Every row belongs to one group in each of 4 separate groupings. Each group adds its own fixed numbers to the row, and there is some noise. The rows also spread widely along 11 directions, which tell nothing about the answers.
Some rows, each with its group in each grouping after it:
[  1.6  -9.5  -0.6  14.4 -12.0  26.2  -8.4 -26.7  -2.4  -0.2   1.8 -11.1
 -21.6  15.5   9.0  12.7  19.1   2.1  18.3  12.6 -20.7 -19.7   1.7 -26.5
 -10.1  14.8   0.2  -2.4 -21.1   5.6   3.5 -37.6  24.5  -9.9  -4.9  20.6
 -15.2  38.1   3.5   8.3   4.5]
(0) sop Gopom E
[-13.1   2.9  -1.7   1.7   4.8  -1.4   8.4   8.3  -4.8   3.6  -3.8   5.5
  -2.9   6.6  -9.1   9.8  10.1  -7.6  -7.0  -4.8 -11.2   0.7  -5.0  -8.8
  -2.1 -11.5  -2.2  16.6 -13.8   8.1  -3.6  18.4   1.9  -7.5  -2.7 -14.0
 -10.5  -2.8  -5.6   8.5   0.2]
(2) vado nipak E
[-28.8  -8.0 -18.3   5.1 -27.7  22.6   1.3 -11.1   4.0  17.6 -16.8  20.2
  -5.6   7.7  -2.4 -17.2   9.6   2.5  11.9  25.5 -21.1 -10.2  -2.7  -0.5
  17.3   9.6 -10.2  -3.8   0.4  -4.2  -7.8 -19.2   1.3 -21.8  17.6  -4.9
   8.6  16.2  -1.9   7.8  27.8]
(0) laf Lalud A
[ 10.7  -5.4  -2.9   2.6   2.8  13.3   4.0 -15.0   1.4   7.3  -1.4   4.2
  -7.1  -2.3   0.3  13.2  19.3   6.6  10.3 -10.4   9.1  -4.7  -5.6 -11.4
 -13.1   0.0  -3.0 -16.9 -14.1  15.6  -5.0  -3.1   1.5   5.1   2.3  32.4
 -10.5  15.9  12.4 -13.5  -9.5]
(1) sop deza W
[ 12.6   1.9 -29.3  -1.8 -27.6  33.0  19.9  -7.6 -19.3  -1.8  -6.3  -4.9
 -15.0  14.7   7.8  -1.8  -1.6   1.2   2.3 -28.2  -6.9   3.7   5.3  11.6
 -10.0  -4.9  31.1   0.5 -10.3   4.6  -2.6   1.4   3.5  19.1 -18.9  -5.7
  10.3  20.6   0.9   9.1 -11.5]
(2) mefup deza A
[  6.8   1.4   0.8  -0.2  -3.6  11.5  -5.4  19.3   9.7  -5.3   5.8  -4.0
  -7.4  -4.8  -3.2   6.4   1.4  -1.0  14.7  11.9   3.6   0.8 -11.2  22.9
  -8.7  19.4   0.1   5.3  -4.6   3.5  12.5  27.0 -12.8   8.6   9.8   1.6
  -2.5   2.8  -1.5 -17.1 -15.6]
(1) lasiv Dubus W
[-23.4   7.8 -12.4 -10.1  28.3   5.8   5.5 -23.0  -1.5   3.8  10.5   9.6
   4.3   3.7   7.2  -0.9  14.5   3.3  16.1   4.0  13.8 -22.5   3.9 -55.1
 -18.7   3.1  13.0  -7.2  -2.7  -1.8   0.3  -9.3  17.2 -14.0  -8.4 -17.7
  17.6  -3.5   6.5  13.6   0.8]
(1) lasiv Dubus W
[  8.4   7.6 -13.6 -10.3  -6.1   3.6  13.4  22.8 -10.4  -8.0  -6.6  -5.5
  -7.3   2.6  -4.5   5.4   6.4  -3.8   1.4  -9.4 -12.9   9.4   0.3  11.2
 -10.4  -0.2  22.7  12.7   4.6   9.1  -0.4  18.4  -5.5  -1.3 -14.2 -12.7
   6.3  12.7 -12.0   2.9 -11.6]
(0) vado nipak A
[ -1.2   9.0 -11.6   6.3 -11.8  15.9  -4.3  -2.5 -18.3  11.4   1.7 -10.2
   8.9  25.3 -10.1   1.5 -13.4  -4.9  -0.3   0.3 -21.8  10.1 -10.8 -11.8
  -2.3  -7.8  -6.3  18.6 -14.4  24.2  -1.7  15.3  -3.5   7.4 -27.8 -20.6
   4.8   0.3  13.7   5.7   3.4]
(1) pono Gopom W
[  0.2   2.0   0.4  -9.7   0.8   7.8 -20.9   4.9  13.2  -6.4 -13.7 -29.4
  -0.1   5.2  11.4  -1.7  13.5  -6.2  28.2  29.6  -0.5 -24.6  12.3 -21.5
  -2.2  29.1 -11.0  -9.5  19.8  -8.1  20.9  -2.1   6.4 -10.8 -13.2  -9.1
  13.1  22.0  13.2   1.0  -1.6]
(0) pono Lalud W
[-19.0  19.8 -31.2  -1.9 -14.7   0.7  -8.1   1.5  -4.6  13.3 -16.2   3.7
  18.8  17.3  -9.6 -12.9  -1.5  -7.3   1.3  18.0 -14.3  -3.5   1.6  -5.3
  18.7 -14.9  -2.8   9.2   7.2   2.3   6.0  16.6  -5.1 -15.9 -11.4 -23.7
   7.5  -5.6  -1.8  27.4  10.2]
(0) mefup nipak A
[ 10.7 -20.9  -0.8  -6.2  -1.4  13.6  20.2 -21.4 -14.8  -5.8 -12.8  -5.0
 -16.0   5.1   3.0  15.2  32.4   3.8  -4.5 -21.0   1.8 -15.7   1.3 -32.5
 -10.1  -3.0   2.5 -11.2  -1.1   6.4 -10.2 -24.4   2.7  -1.1 -14.5  21.9
  -7.9  26.2   5.3  -1.5  -9.1]
(0) laf deza A
[  0.3 -12.7 -18.0 -15.4  -9.3  19.1   9.6   5.0   2.7 -10.1 -16.2  -8.8
   5.9   6.1  10.8  -5.5  10.6  -8.3 -15.1  -1.2  20.8 -23.0   4.0 -18.6
   0.0   7.6   8.1  -6.5  27.9 -37.5  21.7   9.4  -4.1   6.3  -3.2 -23.2
  15.1  -1.6  11.1   9.0 -14.7]
(1) laf Dubus W
[-18.7   9.1 -10.0   1.8  -0.2   2.3 -10.5  -6.7  -2.0   2.7 -13.6  -3.7
  -3.7  -1.2   0.9   2.9   7.8 -10.3   0.2   3.5  21.4 -14.9   0.4 -10.8
   8.1 -21.8   4.1  -6.5  -1.4  -2.5  11.2  18.4 -12.7   3.8   2.7   8.0
  -1.2 -14.4   0.7   9.2 -12.0]
(2) pono Dubus E
[ 14.0 -11.5 -16.8  -6.1 -25.4  30.9  28.7  20.2 -11.8  -4.0   2.0   7.7
  -7.6  10.3  -2.8   1.4  -4.2  -1.6 -25.7 -36.0  -1.9  15.3 -11.4  17.1
 -10.3  -1.4  20.9  10.6  -0.3  -8.0   3.0  18.2 -10.6  32.6  -0.5 -17.2
   2.6   0.7   5.4  -9.3 -22.0]
(1) laf Gopom W
[ -5.7   3.3  14.9  -2.2   4.6   6.9  -8.5   5.1   9.2   7.2   9.6  -2.4
   1.8   4.0  -5.7  16.5   2.2   2.5   7.0  12.3  -0.6  -6.7 -10.3 -14.1
   4.5  10.6 -21.4   8.1 -13.3  10.9  11.7  12.6  -2.4   2.1   3.6  -4.6
 -15.8  -2.8  15.3 -16.1  -8.1]
(0) lasiv nipak W
[ -7.6  -4.8   3.7 -12.2   6.3   4.6   2.1  12.3  -5.2  17.0   3.0  14.2
  12.5  -0.9  -7.7   7.6   4.9  -3.9 -13.1 -11.1  10.5   8.5 -12.2 -18.2
  -2.1  -0.6 -10.9  -6.9   6.0   0.9   7.8  17.7  -1.5  -2.4   7.1 -11.8
   1.0 -10.9  16.1 -18.1  -3.1]
(1) pono Gopom A
[ -7.4  -5.4  -3.2   3.0   3.3  -1.5   3.9   6.8   6.0 -15.2  -4.9  -1.4
  -9.0  10.4 -12.9   8.5  21.1  -9.7   0.4   8.5  -4.3 -13.0  -4.7  -9.7
  -7.5   0.6  -5.4  15.7   1.0   0.1   1.8  13.7  -8.0  -3.8   5.0   0.4
 -15.5   0.1  -6.0   8.9  -0.5]
(1) laf Gopom W
[-15.8  18.0  -7.7  -7.6   3.5  11.5  -5.8 -28.9 -23.6  22.7   2.0  -8.1
  12.9  23.1   0.2  12.7 -14.5   1.5  -3.8  -7.7   8.0  -8.6  -2.7 -57.2
  12.9 -25.6  -6.9   2.5  -9.0  19.4   5.9   1.7   0.8   3.4 -34.3 -22.2
   7.3 -17.9  28.4   9.8  -6.6]
(0) pono nipak A
[  0.6 -15.1  12.1  14.3  -2.8  16.5 -15.7 -39.5  -8.3  11.5 -12.7 -20.4
  -7.1  19.0   2.4  20.3  13.2  -2.4   4.5   9.0   7.2 -25.8  -5.3 -45.3
  10.6  -3.6 -29.4  -9.7 -15.6  10.4   4.9 -11.8   3.8  -0.1 -14.4  21.0
 -17.6  13.4  29.6  -5.1   0.1]
(1) pono deza E
[ -8.9   8.2 -33.3 -24.1 -18.0  19.7  12.8  25.8   0.8  -8.5 -10.0   3.7
  -3.6   4.7   5.9 -21.9  -9.6  -9.3  20.5   4.8   4.9   0.4   6.4  27.0
   2.4   8.4  34.4   1.6  22.0 -11.1   8.3  21.2  -6.0  -3.6   0.8 -38.5
  45.8   0.4  -6.4  -3.0  -0.5]
(1) sop Lalud A
[ -8.2  12.5  -0.2  -4.8  21.1  -4.4  12.0  19.1   8.6   1.6  24.7  16.8
 -15.0  -8.5  -6.0  17.6   5.6   2.7  13.6 -15.1   9.8   7.5  -7.8  -5.3
 -30.5   5.3  22.4   5.7 -14.8   8.0   2.2  30.1  -1.5   5.6  16.2   1.5
  -5.2 -13.2  -5.7 -14.4 -21.3]
(1) pono nipak W
[-10.4  -6.1   2.7   0.0  -7.4  21.4   1.1 -17.7  -7.4  11.6  -2.5  -2.6
 -17.2   7.7   2.4   3.3   8.4   5.1  21.7   5.3 -11.9  -9.2  -4.0 -25.1
  -2.0   9.4  -3.5  -4.7 -11.9  16.8  -8.7 -21.5   5.6 -10.7  -2.6   4.8
   5.0  19.4   9.7 -11.3   7.6]
(0) pono Lalud A
[ 10.1   3.3  -6.0  15.9 -17.3  22.1 -14.8 -20.9 -10.5  13.8  -6.5  -9.0
   1.7  20.5  -3.7  15.9  10.1   0.1 -13.4  -1.2  -8.4  -9.8   0.3 -17.5
   1.7   0.1 -14.6  -0.4  -5.8   0.8  15.3  -7.8  10.7   5.3 -10.7  10.4
 -26.4  16.9  11.5  26.8   5.1]
(2) vado Gopom A
[ 15.8 -11.9 -14.6   7.2 -34.7  36.2  14.7   6.1  -1.1  -7.3   5.1 -13.3
 -17.3  34.3   2.7   3.8  -3.9  -3.5 -12.5  -5.5 -19.1  -7.8  -1.0   3.9
  -8.0  21.3   6.9  27.0  -2.5 -25.6  19.8   5.4   4.0  20.6  -5.0 -30.7
  -7.6  10.6   3.9  15.8  -6.6]
(1) laf Lalud W
[-25.2  -7.6 -18.9 -14.4  -0.3   1.4  26.8  23.0   5.1  17.9  -7.4  45.9
  23.9  -4.3 -11.5 -15.0  11.0  -1.3 -24.5  -9.8  -5.8   9.9 -12.2  -8.7
   2.0 -12.2  -0.7   1.1   6.8 -16.3  -5.6  16.5   2.5 -17.5  28.7 -28.2
   9.5 -14.0   1.3  -3.8  12.9]
(1) sop nipak W
[-11.6   8.8  -4.3  -8.6  13.6  -1.1 -11.3 -15.4  -8.5  22.6  -4.3   4.6
  22.7   4.9  -8.1   6.7   1.6  -3.5  -7.2   6.6  17.9  -8.2 -11.6 -38.8
  11.5 -22.1 -23.8  -7.7   0.8  12.5   7.4  11.6  -6.8 -11.3  -6.2  -4.6
   1.5 -25.7  19.8   1.8  -2.3]
(1) sop Dubus A
[  2.4   2.8 -20.3   2.5 -27.5  27.1   6.6  -0.8  -0.9  -1.5  -4.4  -8.4
 -10.8  21.8  -0.1  -4.4  -2.3  -2.4  -2.7  -4.8  -9.6  -5.5  -2.6  -1.2
   2.9  -0.5   9.2  12.3  -5.6  -4.6   9.9   4.4  -3.0  18.2  -2.0 -17.2
  -5.7   5.6   6.3   6.6 -10.3]
(0) mefup Lalud W
[-24.5  21.7 -18.9 -19.4  31.4  -4.8   5.0  -5.1  -3.7  16.1  11.8  14.3
   4.9 -14.7   6.7  -1.4   7.4   0.6  19.9 -11.2  19.2   2.6  -2.1 -33.6
 -17.7 -18.3  18.6 -18.0  -9.4  20.7  -7.8  10.0   6.0  -7.0  -9.2  -8.5
  23.4 -16.7   0.9  -4.5 -20.9]
(0) mefup Dubus E
[  2.1  17.1   3.0  -5.7  11.7   9.1 -19.0   3.0   5.1  -9.1  17.8 -23.9
 -22.5   4.7  10.8  27.7   1.8  -6.8  22.1   2.1  24.4 -12.5   4.2 -12.0
 -11.5  10.7  15.1  -1.6  -5.7   9.0  24.3  17.4   4.6  19.1 -10.3   2.4
  -8.6  -1.6   7.0  -5.6 -33.1]
(0) vado Gopom E
[ -7.2  23.0 -26.5 -15.7   3.9  -9.6 -16.5  27.4  11.8  -5.2  -5.0 -10.3
  17.0   7.4  -1.0  -8.1  -0.2 -19.5   6.4  22.8  16.0 -10.8   8.3   1.9
  -2.4   7.3   7.6   6.1  30.0 -25.4  36.1  43.5  -5.1 -13.4  -2.1 -36.7
  15.4 -20.0  -6.8  26.6  -9.1]
(1) mefup Dubus A
[ -0.8  -5.3 -10.6  -9.5 -14.9  23.6  13.5 -14.3 -20.0   4.7 -21.4  -5.4
  -8.1   7.2  -1.3  -3.0   5.9   2.6   1.7 -10.2  -2.7  -4.6  -4.9 -13.6
  11.2 -12.1   3.7  -4.7   2.5  19.7 -14.2  -9.7  -8.3   2.0 -16.8  -4.1
  12.0  13.8  10.4  -9.2  -0.7]
(0) vado Lalud A

New rows, each followed by its group in each grouping:
[ 20.6   4.2  -3.4 -27.5  15.3  -9.3  -4.4  32.6  -3.5   9.8  -4.5  -6.3
  27.8 -10.8   4.4   3.0  13.5  -9.6 -12.8 -12.5  17.6  12.0   3.8  -0.2
  -3.4   4.0  -8.5 -16.9  21.8  -1.8  24.0  31.4   2.4   7.1 -21.9 -23.1
  18.7  -0.1  11.6 -13.0 -27.1]
(0) lasiv deza E
[-32.6   7.3  -9.4  -9.5  -1.2  -1.4   2.8   5.7  -8.5  -9.3  -6.7   9.0
  -4.9  12.3 -17.4  -1.5   4.5 -11.1  -1.5   9.5   5.4  -7.8  -8.6  -6.3
  19.5 -23.0   3.6  18.8   1.1  13.6  -3.0  17.2 -17.7  -6.1   4.8 -19.2
  -1.7 -20.6  -4.8  -0.5   6.2]
(0) lasiv Gopom A
[-12.5  14.2 -14.0  -7.2  18.6  -7.7   0.1   8.4  -5.3  23.7   2.5  16.3
  23.1  -8.5  -8.8  -7.1   4.8  -0.3   2.2   2.2  -2.9  14.1  -9.1 -18.2
 -15.8  -7.1  -6.0  -6.8  -1.6  15.3  -5.8  22.4  -2.9 -12.9  -5.6 -10.8
  18.1 -12.1   3.9   0.5  -0.8]
(1) pono Dubus W
[-29.2  23.2 -18.7 -10.8   5.4   7.1  -1.5  19.9   5.8  23.8  17.7  24.7
   0.4 -10.7   8.7  -3.2  -9.1   1.8  21.7   2.7   3.5  13.3   0.3   3.2
 -10.5   6.7  23.9 -10.4  -8.4   1.6   7.4  21.1   9.9  -3.3  10.2 -20.2
  24.8  -7.7  -2.9  -8.1  -9.9]
(0) pono nipak E
[  3.4   6.8   1.8   7.3   9.7   0.1  -1.7 -19.6  -9.0   0.4  -1.3  -6.5
 -12.4   8.8  -7.8  19.8  14.5   1.9  14.8  -3.4  -0.4 -12.4  -0.1 -30.4
 -12.7  -6.4   3.8  -0.8  -9.7  18.9  -3.6  -1.3  -0.4 -10.0 -14.4  22.4
 -10.8  11.7  -0.3   6.6  -5.6]
(1) pono nipak A
[-14.7  -3.2  -2.7   4.0   3.5   6.0  12.5  -9.2  -2.9 -11.9  -7.4   8.1
 -20.0   4.3  -8.3   6.3  14.7  -3.5  14.9   1.2   1.4 -12.4  -6.5  -5.6
   3.5 -10.8  13.9   8.4 -12.7  11.5 -11.2   6.1  -8.1  -6.8   3.6   7.9
  -3.4   5.4  -9.7  -6.1  -2.7]
(1) lasiv nipak E
[  5.0  -9.5 -12.6  20.5 -22.6  40.6  -0.5 -53.4 -18.4   2.2 -11.9 -22.5
 -22.2  27.0  10.8   5.5   6.1   9.5  26.5   5.5 -18.6 -22.4   1.7 -32.4
  -6.4   8.7   4.9  -3.3 -26.8  19.3 -14.5 -34.0  11.3   5.1 -28.2  23.9
   1.2  43.8  18.8   6.8   9.4]
(1) pono deza W
[-23.7  10.9 -13.7  -8.8 -22.5  33.3 -12.1   3.0   3.5  13.4   8.1  -2.5
  -0.8  10.2   7.8  -4.5 -26.2   0.6  19.1  18.1   5.4  -0.1  -6.6   7.4
  14.4  10.1  -1.0   2.0  -6.4   9.5  10.8  15.8  -6.5  21.0  -2.6 -23.3
  18.1 -10.2  23.0 -14.4  -8.0]
(0) laf Gopom W
[  0.9 -14.8   3.8  -1.9  -6.8  16.2  15.6  20.5   5.5 -17.3  16.5 -13.9
 -26.3  19.8   0.3  16.7   0.6  -7.9   6.5   0.4  -9.1  -6.4  -7.2   4.7
 -19.2  25.5   4.4  32.5 -15.0  -5.5   7.5  21.5  -0.5  11.4   0.8 -24.0
  -8.6   1.7   1.3  -8.1  -9.6]
(1) laf deza W
[  7.5  -6.6  -8.1   0.8  -4.3   7.4  -0.4  -7.7   5.4 -13.6 -20.6 -18.2
  -5.0  12.1  -3.0  -2.5  23.0  -4.8  14.0  15.5  -5.7 -23.6   7.5 -14.7
  -3.1  12.1  -8.5   1.1  12.9  -3.8   3.6  -2.0  -3.3  -7.7 -13.6   2.5
   2.3  21.6   0.4  14.1   1.3]
(1) laf Lalud W
[ -8.0   0.5  -8.8  11.0 -15.1  22.5 -12.9   4.9  20.9  -0.3  10.3   6.2
 -17.6   6.1   6.5  10.2   8.2   0.1   8.3  11.2  12.0 -15.8   1.4   1.7
 -12.3  27.5  13.0  -6.8   2.4 -31.7  29.2   8.1   8.4   9.9  33.9  10.1
 -17.2   7.3   2.8   4.1  -6.2]
(1) pono Gopom W
[ -1.6  -3.9   3.0 -23.8   8.1   5.9   5.2  27.9   1.4   0.7   8.6  -0.4
   0.1  -4.7   5.1  10.4  -2.2  -9.4  -9.8 -12.1  30.8  -1.5  -7.7  -9.0
  -8.8  10.4   7.9  -3.3  15.9 -22.0  26.3  34.1  -7.9   6.9  12.2 -25.6
  10.8 -22.3  10.9 -20.1 -24.6]
(1) pono Dubus A
[ -4.4   9.6 -10.1  -7.2  -5.2  20.5   7.7  11.0   2.9  -6.2   6.5  -6.7
 -17.0   9.5   1.7   5.3 -11.5  -3.6  12.8  -4.0  13.5  -2.4  -5.0   6.8
  -4.4   7.6  17.5  11.8  -2.3   4.1   8.6  29.7  -9.4  21.5   1.7 -24.9
   9.4 -10.6   8.4 -13.0 -17.0]
(1) vado Lalud W
[ -3.6   8.1  12.0  -9.4  23.5   4.6   6.7  -9.4 -14.1   0.2  13.7 -10.1
 -12.0   7.7  -8.1  14.5  -5.6  -2.8  25.9  -8.0   9.9   2.1 -12.3 -20.3
  -3.5 -12.4  -2.8  11.4 -23.6  46.4 -11.2  17.7  -9.3   7.8 -26.4 -14.2
  12.7 -12.7  10.6 -27.3 -18.9]
(1) lasiv Lalud E
[  3.8  -2.8 -16.3   5.4 -24.0  29.6   5.7 -10.4 -15.0 -10.9 -13.6 -18.9
 -20.9  15.8   4.9   7.0  -6.4  -8.4  -5.8  -7.5  12.3 -11.9  -7.5   4.5
   7.8 -12.7  21.2   9.4  -3.8  -2.3   5.9  16.2 -15.9  22.5 -10.9  -3.4
   0.2  -0.2   4.9   1.0 -20.1]
(1) vado Dubus E
[  1.9   1.8 -29.1   1.5 -12.7  17.4  -1.4  -4.9  -3.3  -0.1 -10.7  -9.8
   0.0  10.0  11.6  -8.3   7.6  -6.5   9.7  11.6  -6.2 -12.3   9.3  -4.0
  -8.1  11.2  15.0  -2.8  10.7 -17.7  13.1   1.0   7.5  -6.0 -18.8 -12.7
  21.7  16.1  -6.0  28.1  -4.8]
(1) laf Dubus E
[-19.8 -12.0   3.1 -20.0  14.7   3.9  20.8   7.2  -9.1  -1.6  -1.1  13.8
  -6.2  -6.6  -9.9  -1.0  10.3  -2.2  17.9  -3.7  -5.0   5.5 -12.2 -12.8
  -9.8   2.0   0.4   1.7  -4.2  28.3 -26.9   4.0  -5.8 -17.5  -5.6 -11.7
  22.9   3.7   2.7 -26.8   5.7]
(1) laf Gopom A
[ -8.3  -9.3 -12.5  -1.9 -15.6  18.9  18.8  23.3   4.4 -13.8  16.4   0.0
 -28.7  22.2   6.6   8.5  -2.2 -13.0   0.7  -4.1  -8.6  -3.9  -3.0  12.5
 -13.5  15.6  26.5  29.2 -15.4 -21.5  15.2  16.9  10.7   5.0  15.0 -34.3
  -0.7  -1.0  -9.6   0.6  -5.1]
(1) sop deza E
[ -8.9  -4.5 -10.9  -2.1 -13.0  19.1  23.2  -6.3 -22.3  39.8  -3.4  28.3
  13.8   7.4 -13.3  -7.3  -4.5   2.9 -27.0 -31.1 -15.5  27.0 -24.9 -15.2
  13.6 -34.0 -18.9   0.3 -23.5  28.7 -19.5   4.5  -5.8  10.1  -2.9 -18.5
   0.3 -13.2  17.6 -19.2  -4.4]
(0) mefup Lalud E
[  3.6  -4.9   1.4  -0.2  -4.8  22.6  -1.2 -27.6 -13.6  -5.7  -9.0  -5.4
  -9.9   7.8  -3.0  10.0   9.1   3.1  13.5  -3.7  13.7 -14.9  -5.7 -16.5
   6.3  -4.7   3.6 -10.6  -2.6  19.6  -4.3  -9.2  -8.0   6.0 -11.6  18.4
  -1.2  15.4  12.8 -12.3  -6.4]
(1) lasiv Gopom A
[  8.1  15.2  -6.5  -8.7  20.1 -12.4  12.3   9.7  -4.9   2.1   7.0  12.6
  -2.0  -8.2 -13.7  14.4  14.2   2.3   9.8 -16.9   5.4  10.3  -2.0  -0.5
 -22.5  -8.7  11.7  -1.3  -1.2  22.3  -6.7  24.0  -9.9  -3.5 -10.8  11.9
   2.8  -4.4 -12.6   1.5 -20.5]
(1) laf nipak A
[  5.5  16.8 -19.3 -17.9  -2.6   4.1   8.6  26.9   7.1 -29.1   3.0 -17.0
 -28.9   5.1   4.8   3.2   7.5 -10.8  23.7  -6.8  15.4  -9.3  11.0  15.7
 -16.6   7.5  43.1   8.6  13.2  -7.3  17.8  24.4  -7.9   9.6  -1.5 -15.4
   9.9   0.8 -17.9   3.4 -29.5]
(0) mefup Lalud A
[ -1.7  11.6 -18.9  -8.5 -18.2  29.3 -10.4  38.3  11.9  24.4  25.6   9.7
  13.7   7.1  12.2  -1.6 -24.9  -2.1  -3.0   0.5   2.7  18.5  -2.1  20.1
 -13.7  36.2  10.2  -0.8   7.3 -28.4  39.5  34.7  14.3  20.8  14.7 -44.3
  16.6  -8.6  16.6  -6.3 -11.3]
(1) pono Gopom W
[-23.6   8.4 -14.9  -8.5   5.6  12.2  20.0  11.9  17.4 -14.9  23.4  14.4
 -36.2   2.7   3.3  15.0  -0.8  -3.1  15.6 -17.7  37.4  -9.7  -5.9   5.4
 -17.5  -1.3  41.5   7.8 -16.1  -7.3   6.5  33.9  -7.8  25.6  34.0  -5.1
  -9.8 -26.7  -2.4 -17.5 -29.3]
(1) mefup deza W
[-18.2  18.3 -14.0 -19.7   9.7  -2.3  -0.6  28.4  -1.0  10.2   1.9  10.1
  17.9  -7.0  -7.4  -6.9 -11.7  -7.8   7.6  -1.2  13.5  18.1  -8.6   6.9
  -2.3  -7.6   6.2  -2.5   7.6  16.5   1.7  44.9 -14.0   6.6  -3.3 -25.9
  27.4 -23.6  10.1 -18.6 -11.0]
(1) pono Gopom W
[-17.7  -9.1  -1.8  -5.5 -15.8  36.3  10.0 -14.8 -14.6  -1.9   8.7   1.3
 -23.6  14.8   2.8   3.7  -4.9   5.3  19.2  -0.9 -11.9  -5.1 -10.0 -12.9
   0.4   9.4  13.4  10.5 -21.0  18.5 -12.1 -19.4   5.6   2.0  -3.2 -12.8
   8.1  16.4   9.0 -18.4   5.0]
(0) lasiv Gopom A
[-27.5  -3.5  -4.3  -6.1 -18.1  31.9  -6.6   1.6   3.7  19.7   4.2   7.6
   1.9  10.7  -0.4  -8.1 -22.5  -1.7  22.7  21.0  -5.0   1.8 -17.5   2.9
  15.2  18.6 -13.3   3.5 -11.3  10.4  -0.1  11.4   0.2  -5.8  11.3 -28.7
  15.4  -3.3  24.5 -26.0  12.9]
(1) mefup Gopom A
[-21.7   6.1 -13.9  10.6 -16.0  19.4  -1.5   2.6  -6.8  14.1  12.2  11.7
 -15.2  10.7  -1.6   3.2  -2.9  -1.4   8.9   2.2 -21.9  10.9  -8.9   1.8
  -7.0   0.6  11.8   9.7 -25.3  11.8  -1.8   1.1   6.2   1.4   6.8  -6.9
  -1.6   5.1  -4.0  -1.1   1.2]
(0) pono Gopom E
[ 17.6   8.5 -10.3  -7.0   6.5   4.9   1.6  14.0  -5.3 -15.7   1.9 -22.1
  -1.4  15.0  -0.5  12.6   9.6  -8.9  -4.3  -8.1   1.8  -4.1   4.7 -13.2
 -20.8   7.9  13.8  13.1  10.6  -3.5  17.0  22.8   5.6  10.3 -24.1 -21.0
  -0.9   7.5   2.1  15.4 -16.7]
(1) vado Gopom W
[ -1.2   8.2   2.7 -25.0  16.9  -4.8 -10.5  18.1  -4.2  -5.4  -8.7 -26.7
  10.3  -7.0   4.1   3.1  -0.3  -9.3  11.8   7.3  17.0  -3.7  -3.3 -19.5
  -2.9  -3.1  -5.5  -3.2  11.3  15.5   9.4  28.2 -17.4   3.8 -25.3 -15.4
  21.7 -10.5  17.1 -19.0 -22.7]
(0) pono Dubus W
[-10.4  18.9  -7.7  -0.2   9.1  -3.4  -8.3  18.4   2.9   8.4  10.2   2.6
   3.0  -0.1  -9.3   7.0   5.3  -2.0  11.4  12.5 -12.9  11.3  -5.0   2.4
 -14.2   4.6  -2.8   9.6  -9.5  22.6   0.8  20.6   1.2  -1.3  -2.5  -7.9
  -5.7   0.5  -3.7   2.4  -2.7]
(0) vado Gopom W
[ -9.6   6.3  -7.1 -18.4   9.7   2.2  -2.3   6.9   3.5  -0.3  -4.4  -6.7
   3.4 -10.8   4.5  -0.9   7.4  -2.5  14.7   8.5  14.5  -7.8  -1.2 -12.0
  -4.5   0.8  -0.9  -8.6   6.8  10.0   2.6  15.5 -12.9   1.9  -9.1  -2.1
  16.6  -5.0   6.9  -8.8 -17.9]
(0) laf Dubus W
